There are 3 ways to turn a row about zero (a turn may also mirror it). The second row of each pair is the first, turned, with some noise. The first 33 pairs use one turn. New pairs use 3 turns, one after the other, and a turn may come again.
Some pairs, each with its turns in order after it:
[-44.0  15.9  40.2  36.7  20.3  -3.6  40.7 -39.1 -26.1 -16.7]
[-16.0  -0.9  41.0  58.7 -20.3  24.3  56.6  -3.4  12.2  10.4]
Fepe

[-38.5 -20.9   1.8   4.4 -47.2 -24.9  -9.9 -26.6   7.4  -0.8]
[ 39.9  15.4  10.4   1.6  -7.1 -52.2 -23.7 -24.5  18.9  -0.4]
Relap

[ 18.4  -3.1 -16.9  36.3  45.1  11.9 -33.7  24.9  25.6   6.3]
[ 24.0   8.5 -10.5   9.5  33.0  28.4  52.8  -9.2 -18.8  31.9]
deba

[  9.8  19.3   4.1  28.9  18.2  -2.3 -13.0 -34.2 -40.1  45.6]
[  0.1 -48.5   8.4  21.4  -3.3 -35.8  34.6 -16.3  15.0 -19.7]
Fepe

[ 32.9   3.5  15.7  26.6  23.2 -22.6  17.2  10.8   9.3  17.6]
[-15.7   7.1  19.2 -20.8  12.1 -12.3  25.6 -16.9 -25.8 -37.4]
Fepe

[ 31.2 -25.4  -6.1 -20.8 -30.8   3.3 -36.9  20.8 -48.2 -30.8]
[-15.4   3.9  16.1 -38.1  23.0   4.5  -0.9 -43.6  -3.8  64.4]
Relap

[ 22.5   4.4 -34.1   1.1  13.9   1.1 -45.1  22.0 -43.6  33.8]
[  4.3 -40.7 -26.8 -25.9 -13.9 -56.8   0.9 -23.7   5.8   7.9]
Fepe

[ 22.0  -2.6  -9.8 -22.6 -41.1  41.8  35.8  -4.5 -36.0  23.5]
[-66.9 -32.2  14.8  11.1   0.5 -25.4 -15.5  -8.1 -26.8 -22.6]
deba

[ 37.7  38.5  11.7 -30.1 -17.9 -46.5  28.4  10.8 -43.8  16.8]
[ -6.1   7.3  46.5   5.1  42.3  47.0  37.0 -33.3  31.5 -12.3]
Relap

[ 17.5  36.5 -35.2 -42.7 -41.4  47.9 -13.0  30.2 -41.7  13.1]
[ -4.1 -13.1  63.0 -67.8 -13.5  27.8  42.6   0.7 -19.6  13.7]
Relap

[ 19.0  34.1   2.7 -35.2  31.5 -22.5   4.4 -34.2   5.4  35.7]
[ -0.6   5.1   3.2   2.8   2.2 -42.6  26.2  45.8  31.1 -36.1]
Fepe

[-21.6   6.8  16.9  -5.9  15.6  28.6 -27.8  41.4  26.0  41.0]
[ 20.1  31.5   2.4  -4.8  44.2 -44.4 -11.2 -19.6  10.9  35.5]
Fepe

[ 22.7  21.9  18.2 -34.1  36.7 -39.6 -27.2 -21.0   8.7  -2.5]
[-24.5 -29.9  -7.5  31.3  31.1  -9.3  33.6   8.0  35.8  11.8]
Relap

[-39.4 -19.4 -34.3 -26.9 -14.7  -3.4  21.6  40.5   2.0  17.6]
[ -6.3  11.4  15.0  -4.9  -2.4   1.6  13.6 -32.3   5.1 -69.2]
deba

[ 13.5 -46.5  12.1  40.6  10.3  28.7 -21.3   6.8 -13.2   6.1]
[-20.7   4.4 -55.9   8.0  11.3  12.3  28.3   3.7 -20.9   6.7]
deba

[-29.2 -40.3 -22.5   3.5  -6.5 -30.6 -25.3  -2.2 -14.2  41.9]
[  4.8   4.7 -37.5  23.1  12.3 -16.0  11.7 -44.7  35.5 -26.8]
deba

[ 37.5 -16.5  23.8  -0.8 -30.2   6.2 -33.5 -28.1 -48.0 -13.4]
[  0.5 -49.3 -16.3  40.6 -24.0 -13.8 -21.8   0.3 -50.7 -13.9]
Fepe

[ 33.3 -38.1 -32.1  26.3 -46.6   3.1  40.8  24.2  43.8 -24.6]
[ 37.5 -42.6  -0.3  -1.4 -15.4  38.4 -63.9 -34.6 -28.8  -9.4]
Relap

[ 10.3  -4.4  -4.5 -20.2  23.6   3.1   2.8   9.8 -45.9  -0.6]
[  8.5 -35.7 -11.7 -20.1  -0.9 -32.3   7.0 -12.4 -30.1 -10.6]
deba

[ 31.0 -43.7 -36.9 -31.3  21.0 -47.9  -6.7 -48.1 -45.5  13.6]
[ 14.4   9.3  31.2  20.9  67.1  10.9 -16.2  34.3  35.8  59.7]
Relap

[  3.0  44.5  -5.7 -25.1 -13.3  -3.5 -40.1   3.9 -10.7  33.3]
[  8.2 -16.5  12.7 -36.7  -0.4  -6.8  53.6   4.0  28.7  -7.5]
Relap

[ 19.3  -8.9  48.2  37.2 -18.9  39.3   2.0 -21.9 -31.3  29.0]
[ 19.0 -25.4  22.5  57.6  -4.5  -8.7  -6.6 -46.9 -21.9 -28.9]
Fepe

[-34.7 -43.3 -41.0 -21.3 -43.4 -33.3  25.2 -35.5 -45.7  -3.9]
[ 59.0  47.3  57.8  19.1  13.3 -10.7 -34.0   1.5   4.6  37.6]
Relap

[ -8.6 -15.5  40.5  12.7 -41.9  46.5  -7.0  17.9  14.8  41.6]
[ 25.6  11.2  22.5  32.0  40.8 -14.4 -47.9 -44.0  -6.5   2.4]
Fepe

[ -5.8  39.8  22.2   5.5   9.1  41.7 -26.1 -15.1  39.8  44.3]
[-18.1   3.2  18.8   9.0 -19.6  41.3  -0.7 -41.8  -0.2  54.8]
deba

[ 30.8 -47.2 -42.6  18.7  15.2  20.4  -3.6  25.3 -33.0 -47.7]
[ 14.4 -11.0 -37.4 -38.1 -57.7  31.1  -3.6 -33.2 -35.6  14.3]
Fepe

[-28.2 -32.7 -31.0 -38.4 -39.5  35.0 -38.8   0.8 -15.2  48.1]
[ 20.1   0.2  43.9 -65.2 -31.8 -20.9 -15.6  32.0  26.1  28.5]
Relap

[ 27.0  39.0  40.1   7.5 -38.3  32.9  17.4  28.0   3.0  -4.5]
[-43.2 -35.3  22.7 -10.0  -6.0  48.2 -25.1  31.9  -9.1   9.1]
deba

[-40.5  -1.8 -42.9  -6.7  -5.5 -11.6  -9.7  38.8 -15.5 -29.5]
[ 33.7  27.1  -1.5  -0.4 -39.0  19.2  22.3 -10.4 -13.6  42.6]
Relap

[-35.0  37.6 -15.5  37.2  33.1 -44.6  10.3  47.4   0.5   8.9]
[ 72.3 -14.2   3.7  18.7  22.8  50.7  -7.0 -11.7   3.5 -29.4]
deba

[ 13.4  -2.6  25.8  24.9  44.9  42.5  -3.4  22.4  12.4 -32.9]
[ 12.9   7.0 -15.7 -19.3  -7.7  28.9  22.6  22.9 -53.2  26.7]
deba

[ -5.6 -30.8  18.7  20.6 -35.3 -32.1  -4.3  -2.1  39.8  32.3]
[-23.7  23.1 -18.6  36.9 -10.2  23.3  18.4   7.9  53.9 -11.1]
deba

[ 13.5  15.5 -17.2 -14.2  19.5  47.7   5.3 -27.8 -41.3   1.3]
[ 19.7  -9.9 -30.0  31.4 -59.6 -17.9   8.1 -14.7  25.6 -12.0]
Fepe

New pairs, each followed by its turns in order:
[-19.4  20.6 -26.1  33.5 -19.9  25.2  32.6  10.3 -18.0 -36.8]
[ -6.7  10.7   6.9   8.6  17.0  17.3  14.9 -58.3  25.0  38.3]
Fepe Relap Relap

[ 38.7 -16.0  -3.0 -18.0 -27.2  17.0  41.2  14.5  26.9 -11.9]
[ 50.1   6.2  30.8  -1.5 -14.8  -1.2  38.3  32.4   9.7  11.5]
Relap deba Relap

[-20.7   3.6 -27.5  -2.3  42.3  47.5 -13.6  -3.2 -23.7  43.5]
[ 13.2  14.2   6.5  54.1   7.6  23.8 -45.1 -11.2  23.9 -22.0]
Relap Relap Fepe

[-26.9  39.0  45.9 -28.2 -21.8 -29.7   2.2 -46.5  22.9  29.7]
[-43.2  48.0  17.9  -5.1 -36.2  18.5  32.2   5.6 -46.5 -16.7]
Relap Fepe Relap

[ 32.1   5.8  -2.3 -40.9 -41.9 -34.3   8.2  12.9 -11.2  27.2]
[ -4.0 -48.9 -20.6   3.0   0.0   6.0  13.6 -55.1   5.6 -26.2]
Fepe Fepe deba

[-38.6 -11.1  -8.6 -28.0 -25.9  20.7  23.9  33.9 -37.3  32.9]
[ 48.7  -1.2 -29.7   4.8  39.8  38.9 -17.6  -7.6  19.0  20.6]
Relap Fepe deba

[ 14.6   2.8  25.9  35.6  10.0   1.4 -43.5  21.9 -36.5  39.7]
[-11.9 -43.5 -18.8 -32.6  24.9  27.5  35.2 -15.8  13.3  -5.2]
deba Relap deba

[-25.9 -28.5 -16.3  43.4 -36.3 -33.4  43.0 -47.2  18.1  28.1]
[-36.8 -14.0  15.8  12.7 -31.7 -21.7 -56.3 -25.5  57.1   7.1]
Fepe deba Fepe

[-38.5  18.6 -30.7 -12.6  27.1 -20.0 -44.0   8.1 -42.6   4.1]
[ -0.6 -15.3   0.4 -47.3 -44.3   0.7  43.9  10.0   9.2  29.6]
Fepe Fepe deba

[ 31.3   9.1  43.6  40.0 -46.7 -35.5  -1.1  47.5  26.9 -10.9]
[ 33.6  19.2  -0.7 -20.8  -0.1  37.2 -53.5  -8.9  38.0 -61.4]
Fepe Fepe Relap

[ 42.4  19.6  17.6 -15.2  -8.4 -13.3  23.3 -12.3  15.0 -17.4]
[ 14.3  14.9 -30.5  -3.3 -23.1 -35.5  -6.5  18.3 -13.5  19.2]
Fepe deba Fepe

[ 19.3  20.4 -22.9  42.5   4.3  10.0 -15.1   2.9   4.6 -39.0]
[ 26.5  -4.7  27.1  28.1  24.0   1.1  10.2 -20.0  29.5 -16.5]
deba Fepe Relap

[ 19.1   3.1  34.5  45.4 -47.9   7.7  30.5  26.9 -27.3 -27.4]
[ 38.8  -6.8  -4.9 -33.0  14.0 -27.9  48.2  44.3  19.0  34.0]
Fepe deba Relap

[-42.0  26.9 -22.5  16.7 -20.5  45.1  38.0 -36.7 -15.6  30.4]
[ 28.7   5.0 -20.9  -6.9  19.0  -0.5 -25.1 -14.4  -1.1  80.3]
Fepe Relap Relap

[-45.6 -14.2   7.9  26.1  25.3 -43.3  36.4 -32.8  32.0  46.5]
[-23.7  28.1 -63.3 -29.9 -40.2  20.0  16.4  50.0  12.7 -14.7]
deba deba Relap

[-47.8 -11.3 -21.5  35.0 -13.3 -19.6 -45.7  23.0  44.5  23.6]
[ 40.7 -32.8  -8.1  19.2  13.0  30.0  20.0  12.6 -65.1 -29.1]
deba Fepe Relap

[-25.4  -6.3  43.0 -16.1 -15.0  33.0  31.7  -8.7 -25.7  46.5]
[-29.7   8.6  24.7  24.4  26.8  44.8  38.0 -33.1  -4.9 -12.6]
Fepe deba deba

[ 25.0   4.9 -13.3 -14.8 -21.3 -16.4  26.6  20.1 -27.8  46.4]
[ 12.5 -57.7  15.9   4.1 -19.7   4.7  26.2 -14.7  18.6  -7.5]
Fepe deba Relap

[ 16.5  46.9   0.9 -19.6  43.6  45.2 -34.3 -34.7  28.6  -5.9]
[-34.6 -16.9   2.8 -32.7  34.3  41.3 -24.3  30.7 -56.9   4.9]
Fepe Relap Relap

[-22.2  31.3  37.2  26.4  25.2 -39.1  -1.2   4.7 -26.9  28.3]
[ -7.2  31.1  -0.1  -9.2  37.2  29.8 -41.7 -17.5 -45.6   7.0]
Relap Relap Relap

[ 31.8  12.0  10.0   9.9 -24.6  -9.1  20.1  -4.9  40.4  23.8]
[  3.3  10.4   1.8 -34.1 -22.0 -10.8   8.0   6.7 -48.0  -9.1]
deba deba Relap

[ 46.4  41.8 -40.8 -16.1  19.1 -27.7  42.0 -20.9  15.9 -48.1]
[  5.2  22.3 -10.6 -36.4 -34.3  -7.9  76.3  32.2 -20.1  36.8]
Relap Relap Relap

[ 17.1  29.1 -38.2 -19.8  39.8 -42.4  42.1   0.1  -9.2  14.4]
[  1.8 -13.6  16.2  15.4 -50.4  -2.8 -11.4 -63.0  19.2  18.8]
Relap deba Fepe

[ -1.2  11.1  20.4 -20.5  -0.4  40.8   5.5 -31.8  42.0 -28.8]
[ -2.2 -15.1   5.2 -12.1 -23.6 -67.9 -35.7  13.8   2.7  13.0]
deba deba Relap

[-44.7  -3.6  11.0 -33.1 -38.6  41.1  35.8  18.2   7.3  39.6]
[ 19.7  34.1 -13.7 -13.8  36.6 -19.6 -50.9  25.1  20.2  52.4]
Relap deba Fepe

[-47.7  29.9  33.5  28.6   6.8 -23.3 -22.1  16.8  28.4  23.1]
[ -4.4 -10.3  14.4  -4.9 -59.1 -16.2  21.2  17.7 -43.5  13.3]
Relap Fepe Relap

[-16.2 -15.9 -20.4 -26.9  28.4  42.2  -7.7  26.9  39.1 -37.9]
[ -0.5  17.1  -1.7  -2.2  22.3  53.4 -32.2  22.5  48.1 -14.1]
deba Fepe deba

[ 30.9 -33.8 -41.3   8.3  41.4 -47.6  37.4 -38.6 -15.0   3.7]
[  8.0   6.8  33.5  38.8 -62.8  33.0 -20.4  33.1  21.2  40.0]
deba Fepe Fepe

[-37.4 -24.3  15.0  38.0  17.1 -34.9 -17.0  -5.4  33.0  24.8]
[ -9.8  -7.4  15.4   8.2  37.1  10.8  17.1 -60.8   5.2 -36.1]
Fepe Fepe Relap

[  4.5 -33.3  40.6  27.7  14.0 -46.9   9.0  35.2  12.5 -30.3]
[ 43.9 -19.8 -10.8  37.9  -1.8  21.1 -10.5 -34.7 -13.6  58.2]
Relap deba deba

[ 42.1  15.6 -15.0   2.1 -29.0  17.1   5.7 -43.8  20.0 -47.4]
[-20.9 -37.5 -13.2 -64.3 -14.6  26.9  -3.8   7.5   9.3 -24.9]
Relap deba Fepe

[-38.2  10.8   6.4 -31.2  43.4  -0.8  -3.4  46.3  38.9 -42.9]
[ 46.4  46.0 -28.1 -20.6  34.8  37.7 -25.9  -1.6 -25.7  16.9]
Relap deba deba

[-45.2 -19.1 -34.3  -5.5 -10.1 -16.7  -6.9  27.7 -45.6  -2.9]
[ 14.8 -25.9 -41.3  57.1   6.0   5.4  11.4 -23.7 -13.7 -25.5]
deba Relap deba

[ 16.9 -16.5  -4.2   7.7 -48.1 -45.2 -35.9   7.7 -13.7  13.4]
[ -2.6 -17.1  17.7  25.7   8.5  44.4  -3.0 -49.1  39.6   2.0]
Fepe Relap deba

